The groups are shells around one centre, one inside the other: the same stretched ball of 4 dimensions in 10 sizes.
Known rows, each followed by its group:
[ 43  50 -62   3  36 -67] | Nagaz
[ 46  50 -45  -6  28 -35] | daf
[ 12  57 -41 -20  16  -7] | daf
[ 35  45 -21 -20  18   6] | Nagaz
[ 32  19 -20 -16  41 -33] | Daki
[  3  40 -24 -28  21   2] | dake
[ 15  57 -55  -6  21 -37] | dorov
[ 66  44 -40 -31  42 -22] | Piz
[ 81  49 -48 -29  45 -31] | taf
[ 17  38 -31  -6  24 -27] | Naza
[ 37  44 -63 -22  49 -62] | Nagaz
[ 58  55 -65 -24  44 -49] | Naza
[ 25  25  -5 -26  27   7] | Nagaz
[-17  27 -19 -26  27 -10] | Piz
[ 41  58 -58  -3  27 -46] | daf
[-20  22 -12 -12  22 -15] | binog
[ 34  64 -62 -24  28 -28] | dake
[  9  44 -41  -5  23 -33] | Naza
[ 29  56 -46 -36  28  -7] | dake
[ -7  27 -39  -4  35 -55] | binog
[ 41  56 -50 -42  36 -12] | dorov
[ 12  49 -66 -10  38 -65] | Daki
[ 36  37 -43 -32  44 -33] | Nuto
[ 51  43 -55   4  39 -67] | taf
[ 63  65 -49 -30  26  -5] | Piz
[ 10  23 -16 -14  30 -21] | daf
[ -4  23 -18  -9  26 -24] | Piz
[ -1  27 -28 -11  31 -33] | Naza
[ 26  31 -10 -35  27  14] | dorov
[ 23  54 -71 -21  43 -61] | binog
[  2  23 -37 -26  46 -45] | taf
[ 37  60 -35 -21  13   6] | Daki
[  7  31 -22 -46  35   2] | Daki
[ 21  72 -64 -19  18 -22] | binog
[ -1  42 -37 -27  27 -16] | Nuto
[ 20  45 -56 -17  38 -51] | dake
[ 11  50 -49  -9  24 -36] | Nuto
[ 19  49 -31 -12  15  -8] | dorov
[ 41  67 -52  -6  15 -20] | taf
[ 17  37 -44 -29  40 -34] | Nuto

New rows, each followed by its group:
[ 20  35 -55 -12  46 -66] | Nagaz
[ -2  48 -19 -26   8  20] | taf
[ 12  15  -6 -30  36  -7] | Nagaz
[ 27  34 -44 -19  43 -47] | dake
[ 42  39 -37 -34  41 -21] | dake
[ 44  58 -45 -34  27  -4] | dake
[ 14  37 -39 -37  40 -23] | dorov
[ 69  64 -80 -17  46 -65] | Daki
[ 49  33 -24 -31  39 -12] | dorov
[ 42  39 -47 -10  41 -52] | Nuto
[ 17  26 -21  -8  30 -28] | dorov
[ 33  58 -40 -18  18  -7] | Naza
[ 67  67 -67 -29  37 -32] | dorov
[ 38  38 -46 -10  39 -50] | dake
[ 15  18 -10 -18  32 -16] | Piz
[ 51  48 -41 -16  31 -26] | dake
[ 38  50 -36 -42  31   3] | Naza
[ 36  44 -40  -5  28 -36] | Naza
[ 13  25 -26 -25  38 -25] | dake
[  7  27 -40 -26  45 -45] | Daki
[ -8  39 -20 -16  14   0] | Nagaz
[ 44  62 -67 -12  32 -48] | dake
[ 52  76 -67 -28  25 -19] | Nagaz
[  8  46 -29 -22  17   0] | Nuto
[  3  37 -23  -8  17 -14] | Piz
[ 28  49 -49 -36  37 -22] | Nuto
[ 50  45 -55 -28  46 -44] | Naza
[ 32  64 -55 -24  24 -17] | dake
[ 24  38 -12 -43  23  26] | Nagaz
[  9  34  -7 -45  21  31] | binog
[ 48  44 -29 -39  33   3] | daf
[ -9  26 -26  -6  28 -35] | Nagaz
[ 24  25 -25 -21  40 -29] | Nuto
[  2  49 -60  -9  32 -55] | Daki
[ -3  37 -38 -19  30 -31] | Nuto
[ 47  43 -53 -19  44 -50] | dake
[ 44  66 -56 -10  21 -27] | dorov
[ 25  61 -49 -17  18 -15] | Naza
[ 13  53 -64  -3  30 -60] | Nagaz
[ 35  39 -37 -36  40 -18] | dake
[ 52  45 -41 -44  43 -13] | Nagaz
[ 34  48 -65 -27  47 -55] | Nagaz
[  8  28 -32 -17  36 -36] | dake
[ 12  38 -41  -7  30 -42] | dake
[-17  27 -24 -36  32 -11] | taf
[ 63  65 -57 -26  31 -21] | Naza
[ 23  28 -36   4  35 -57] | taf
[ 37  60 -53 -34  30 -15] | dake
[ 58  72 -73 -32  35 -32] | Nagaz
[ 11  51 -51 -13  26 -36] | dake
[ 52  58 -44 -21  25 -13] | Nuto
[ 42  58 -49  -7  21 -27] | dorov
[ 62  66 -72 -27  40 -43] | dorov
[ 60  62 -60 -18  33 -35] | dake
[ 17  30 -47  -7  44 -65] | Nagaz
[ 35  36 -47 -30  48 -43] | dorov
[  4  39 -44 -12  32 -43] | Nuto
[ 49  59 -72 -12  39 -61] | Naza
[ 45  44 -53 -26  45 -43] | dake
[ 51  42 -37 -44  43 -11] | Nagaz
[ 20  44 -18 -17  13   9] | Daki
[ 16  30 -13 -34  28   7] | Nuto
[ 76  55 -54 -30  42 -31] | Nagaz
[ 54  63 -53 -37  31  -9] | daf
